There are 3 ways to turn a row about zero (a turn may also mirror it). The second row of each pair is the first, turned, with some noise.
Some pairs, each with its turn after it:
98 167 -33 -10
-58 84 -15 -191
(0)

-70 179 -277 -71
245 -26 229 11
(1)

90 13 -142 267
-123 -211 64 182
(2)

237 153 -46 139
-139 13 -193 -216
(0)

-104 -111 -17 -122
-24 -82 25 175
(1)

-114 51 -52 120
162 -40 -89 -16
(1)

-101 -9 -173 -38
-95 137 59 124
(0)

57 89 -169 -75
-114 -10 -170 7
(2)

-200 85 298 -290
273 368 -25 -121
(2)

54 115 32 -43
-68 115 -32 40
(2)

126 63 43 150
-75 -91 -134 -107
(0)

105 62 -210 20
-116 175 -121 -30
(0)

8 63 155 -170
-92 188 16 120
(1)

-85 -57 125 155
12 -29 -239 -16
(1)

42 -61 0 -99
-24 10 1 -117
(2)

New pairs, each followed by its turn:
9 -142 16 106
9 -103 -114 121
(0)

71 -399 -90 -69
-271 -328 42 72
(1)

-108 -125 -121 139
-127 -33 -54 205
(0)

171 101 205 -166
-109 286 67 -100
(2)

-140 32 108 58
-29 -129 135 16
(0)

-92 57 96 -45
96 118 -18 24
(2)

-146 148 -91 -78
-98 117 169 -30
(0)

303 132 50 -270
220 195 -67 -305
(0)

-240 122 95 27
217 100 -33 152
(2)

22 28 -66 -33
-34 2 -60 4
(2)

-100 48 253 212
151 82 240 206
(2)

-183 329 -289 23
431 39 172 -1
(1)

-270 126 227 -280
307 333 -125 -76
(2)

228 81 160 95
-182 127 207 73
(2)

-15 204 80 138
143 150 -107 -113
(1)

250 -295 5 -162
-146 -63 123 -373
(2)

107 -234 -165 -96
-159 -234 166 -9
(1)

144 203 99 -146
-50 266 133 -44
(1)

-66 -82 10 -93
96 32 54 91
(0)

-159 77 -137 -89
-94 137 158 58
(0)

178 162 -153 41
-145 150 -137 -170
(0)

-20 -60 60 134
-36 -136 -58 50
(0)

-196 2 70 219
199 -83 100 205
(2)

200 38 63 -125
147 74 -80 -161
(0)

-71 -46 173 174
-19 -250 1 25
(0)

-188 -2 155 181
-92 -258 108 79
(0)

-269 -138 58 133
95 -142 -244 120
(1)

-14 -167 325 162
-195 34 -352 1
(1)

-74 217 -175 269
-387 -39 3 -60
(0)

-3 -80 -219 107
77 -213 52 -81
(1)

-184 65 -148 263
100 -215 -53 281
(2)

-155 -224 40 -64
213 -72 40 -167
(2)

153 102 -214 -78
45 -11 250 -118
(1)

-108 411 164 -126
184 431 19 91
(1)

-78 -9 92 -93
111 108 1 -56
(2)

71 263 348 39
-29 360 185 182
(2)

165 236 -37 -237
68 227 47 -283
(0)

109 -62 -77 220
-133 -93 -238 18
(0)

-34 257 -106 -64
-66 116 -218 140
(2)

293 272 15 139
36 221 58 -354
(1)

5 55 264 356
29 97 -382 -218
(1)

